There are 3 ways to turn a row about zero (a turn may also mirror it). The second row of each pair is the first, turned, with some noise. The first 30 pairs use one turn. New pairs use 3 turns, one after the other, and a turn may come again.
Some pairs, each with its turns in order after it:
[-112,   36, -103,   33,  -59,  -74,   73,  -70, -207]
[  23,  -67,  -31,  -62,   16,  -97, -185,   -2,  175]
z37

[ -17,  -47,    7,  399,  -65,   33,   86,  115, -211]
[  85,  309, -299, -166,   42,   10,   84,   10,   53]
z543

[ -31, -288,  -72,   -7,  -83,   97,  -31, -119,    5]
[  10, -124,   42,  -98, -198, -177, -141,   76,  -31]
z293

[ -94,  -13, -271,  128,  -10,  211,  186,  -51, -382]
[ 172,  427,  153, -210,  155,   35,   10,   79,  -90]
z543

[ -27,  226, -227,  -70,    5,    0, -436,  204,   -1]
[  90, -340,   10, -163,  313, -216,  212,   27,  -61]
z543

[  63, -298, -127,  105,  -92,   14, -137, -192, -158]
[  39, -286,  111,  -61, -256,  -48, -162,  -57,   73]
z293

[ -36,  149, -116,  -20,  -72,  -51, -436,  436,    7]
[  69, -329, -210, -153,  336, -292,  163, -112,  -63]
z543

[ 148,  426, -112,  122,    0,  169,  127,    9,  -16]
[  33,  196, -282,  -51,  -85,   44,  115, -256,  230]
z37

[   0,  165,   65, -424,    3,  -29,   -3,  222, -132]
[ -22,  -53,   97,   75,  442,   -3,   62,  161, -181]
z293

[-310,  -37,  -50,   54,  291,   57,  210,  -40,  360]
[ -79,  357, -200, -364, -109, -125,  129,  -44, -127]
z293

[ -94,  -13,  -28, -281,   99, -136, -140,  -20,  -42]
[ 190,   84,   55,  114,   31, -136, -113,  197,  -78]
z37

[-120,  361,   46, -101,   19,   26,  314,  217,  286]
[  79,  351, -209, -383,  -69,  129,  184,  147,   47]
z37

[ 221,  -17, -221,   32,  -70,  258,  436,  -14,  -88]
[-321,  147,   92, -114, -136,  -85,  143, -140,  374]
z37

[-265,  -39,  180, -107,   57,  -78,   47,  -77,  379]
[-296, -162,   68,   15, -332, -169, -123,  -45,   88]
z543

[   0, -307,    1, -139,  -30,  -76,  -22,  256, -159]
[  40, -179,  279,    9, -256,  -80,  -32,  172,  -42]
z37

[-130,  -70,  -61, -401,  117,   -8, -136,  -99, -190]
[  88,  141,   78,  202,  -55, -310, -225,  209,  -66]
z37

[  62,  -36,  117,   45, -299,   17,  -18, -142, -141]
[  23,   98,  -95,   19,  -96,  219,  162,  -68, -224]
z543

[  67,  -32, -436,   -8, -114, -296,  -25,  187,  152]
[ 299, -173,  131,  -22,  121,  -65,  318,  173,  282]
z37

[ -35,  -99,   60,  214, -196,   48,  -46, -189,  308]
[   7, -112, -147, -152, -400,   74,   15,   82,  -32]
z543

[ 205,  148, -107,    7,  -13, -376, -294, -342,  436]
[-399, -207, -494,   -9, -151,  356,  -21,   71,   94]
z293

[ -68,   14, -144,  187, -214,   66,    6,  -63,  -55]
[ 106,   71,   89,   10, -195,  119, -191,   26,   18]
z293

[ -10,  -90,  179, -353,  -11,  211,   84,  274,  -35]
[-173,  -59,   38,   42,  219,   38, -351, -254, -176]
z543

[ 251,  178,   68,   33,  396, -162,  -56,  265,  140]
[-292,   67, -115,   26,  313,   32,  253, -257,  223]
z293

[ 150,   -3,  -54,  -34, -147,   78,  -18,  357,  229]
[  27,  -43,  -21,  -28, -219,  110,  393,  127,   -7]
z37

[135,  61,   8,  60, -42, 274, -35,   4,  34]
[-126,   93,  161,  173, -131,  -35,   50,   62,   27]
z293

[ 148,  161, -177,  -35,    8, -153,    9,  115,  148]
[ 225, -197,   55,   69,   40,  -67,   51,  -90,  189]
z543

[ 182,  116, -100, -256,  -19,  -38,   81,  -17,  327]
[-345,   72, -221,   92,  119,   -2,  -85,   96, -159]
z293

[ 287,  436,  153,   45, -355,   -1,   35,  -51,  115]
[ -42,  146, -145,  556,  -15,  279,  -17,  150,   30]
z293

[ 185,  -21, -182, -151,    2,   21,   15,  -28, -111]
[213,   4, 135, 114, 136,  70, -43,  48, -70]
z543

[ 350,   78,  358,   41, -436, -359,  232,   73,  283]
[-26,  18,  88, -24,  -3, 779, 100, 207, 196]
z37

New pairs. What belongs after each?
[ -26,  220,  -76, -177,  -16, -399, -265,   90,   -4]
[ -63,  269,   89,  281,  -84,  -77,  292, -231,   51]
z293 z37 z543

[-168,   45, -173,   53,    5, -251,  -88,  -16,  -19]
[191, -39,  93, -40,  33,  -7,  84, 283,  56]
z543 z293 z543

[  94,   73,  -77, -116,    0,  218,   56,   40,  -35]
[-244,   80,   39,  -91,   55,  -76,  -11,    8,  -59]
z37 z37 z293

[ -58, -102, -140, -136, -436, -130,  -39,   84, -357]
[ -89, -348,   69, -129,  -13,   79, -462,  -54,   39]
z37 z543 z293

[ -29, -130,   18,   67,  178,  180,   15, -362,  -23]
[ 110,   49,  -34, -400,  -28,  121,  -52,  158,   10]
z37 z543 z37

[ -10,   -8,  -88,  177,  -90,   29,  -84, -150, -254]
[ -60,  -68,  -27,  -75,   43,  -74, -253,  236,  -79]
z37 z293 z293

[ 241, -193,   37, -149, -132,   -9,   -2, -330, -104]
[  52,   96, -258,  303, -129,  -10,  141,   27,  225]
z543 z293 z293

[-261,   22,   40,   43,  -31,  114,  -60,  136,   10]
[ 259,  -52,   11,   42, -107,   98,  120,  -54,  -73]
z543 z37 z37

[ 160,  154, -141,  -66,  291,  -70,  108,   77, -209]
[  14, -234,  -61, -159, -173, -242, -205,   27,   41]
z543 z543 z543

[   5,  181,   13, -139,  -59,   56,   70,  -63,   32]
[  42,  -79, -162,  -34,  -27, -134, -123,   -4,  -61]
z543 z37 z37

[-261, -211,  105,   10,  -27,  -13,  -28, -310,  -25]
[  80,  -73, -102,   39,  -82,  134,   77, -126, -402]
z543 z543 z293

[ -12,  436,  -20,  -50,  -42, -418, -397,   33,  -21]
[ 325,   41,  -75,  357, -218, -172,   60,  236, -408]
z293 z543 z37

[ 51, 141, -15,  79, 302, 164,  98, 120,  12]
[ 198,  171, -214,  151,   15, -169,   57,    3,  -69]
z293 z37 z37

[   1,  -16, -318, -318, -179,   15, -126, -218,  186]
[ 249,   48, -280,  219,  -23, -205,   62, -115, -266]
z293 z37 z543

[ -10,  262, -305,  -12,  150,  -29,  -16,  228,  -79]
[ 166,  163,   48, -228,  118, -103,  224,  241,  -42]
z293 z543 z293

[-130,  -94,  -48,  -36,  -80,   -3, -158,  388,    7]
[ 231, -174,  104,  185,  174,   78,   27, -121, -196]
z37 z293 z37

[-243,  319,  110,  -41, -258,  -18,  -69,   30,  -99]
[ 128, -262,  210,  170,   58,   72, -175, -241,  -69]
z543 z293 z293

[-88, -32, -21,  32,  33, -39,  24,  20, 233]
[ 147,  127,  -53,   58,  -58,   12,   63,   14, -108]
z543 z543 z543

[ 344,  -17,  -22,    8,   50, -166,   87,   15,   20]
[  79,  -54,  -79,   41,   68,  -71,    5, -358,   -9]
z293 z543 z543

[-173, -115,  148,   19,  -11,   16,   58,    8,   32]
[ -34,  -31,   62, -183, -104,   51,  108,  -54,   33]
z293 z293 z293

[ -70,   77,  -81,  189, -171,   54,  -38, -249,  -12]
[ -56, -154,  230,  102,  -40,  -76,  -16,  -20, -232]
z293 z543 z293

[  23,  140,  -12,   34, -241,  270, -161,  -91,  -19]
[  86, -126,  179,   10,  -21,   84,  336,   30,   66]
z543 z543 z293

[   4,   44, -143,  -67,  -25,   -7,  160,  136,   14]
[-152,  -80,   12,  113,  152,   61,  -23,    7,  -49]
z37 z543 z37

[-68, -37, -31, 157, 232,  21, -98,  49, 219]
[ 151,   20, -101,  224, -115,  -97,  113,  125,  -73]
z543 z543 z543

[-155, -431,   40,   31,  202,   67, -436,  100,   -2]
[-261, -205, -318,   86, -113,   79,    6,  204, -422]
z37 z37 z543

[ 34,  -6,  14, 216,   1, -38, -30,  12, -64]
[  10, -132,  -77,   -6, -186,    5,   -2,   -3,  -20]
z37 z543 z37

[ 181,  -27, -210,   13, -116,  -50,   15,  -30,  -65]
[ -54,   92,  -88,  -59, -213,  -13,  122,  122,   55]
z543 z293 z543

[-184,  436,  138,  164,   47,  135,  176,  -36,  -33]
[-261,  162,   23,  125, -133, -129,  280,  176, -243]
z293 z543 z293

[  82,   19, -288,    8,   59,  145,   -1,   29, -189]
[  70,    5,   12,  318, -122,  157,   41,    3,  -28]
z543 z37 z293

[ 280,   81,   11,   30, -130, -157,  -12,   20,  316]
[ 170,  123,  163,  306,   -1, -177, -155,  100,   92]
z293 z37 z543

[ 190, -331,  -87, -106,   87, -204,   94, -124,  352]
[-156, -118, -167, -131,  272, -175,  -11, -275,  310]
z293 z37 z293

[ 104,   42,  202,   66,   42,  227,   -1,  -85, -436]
[-144,  281,  257,   67, -240,  229, -133,  109,  -26]
z293 z543 z293

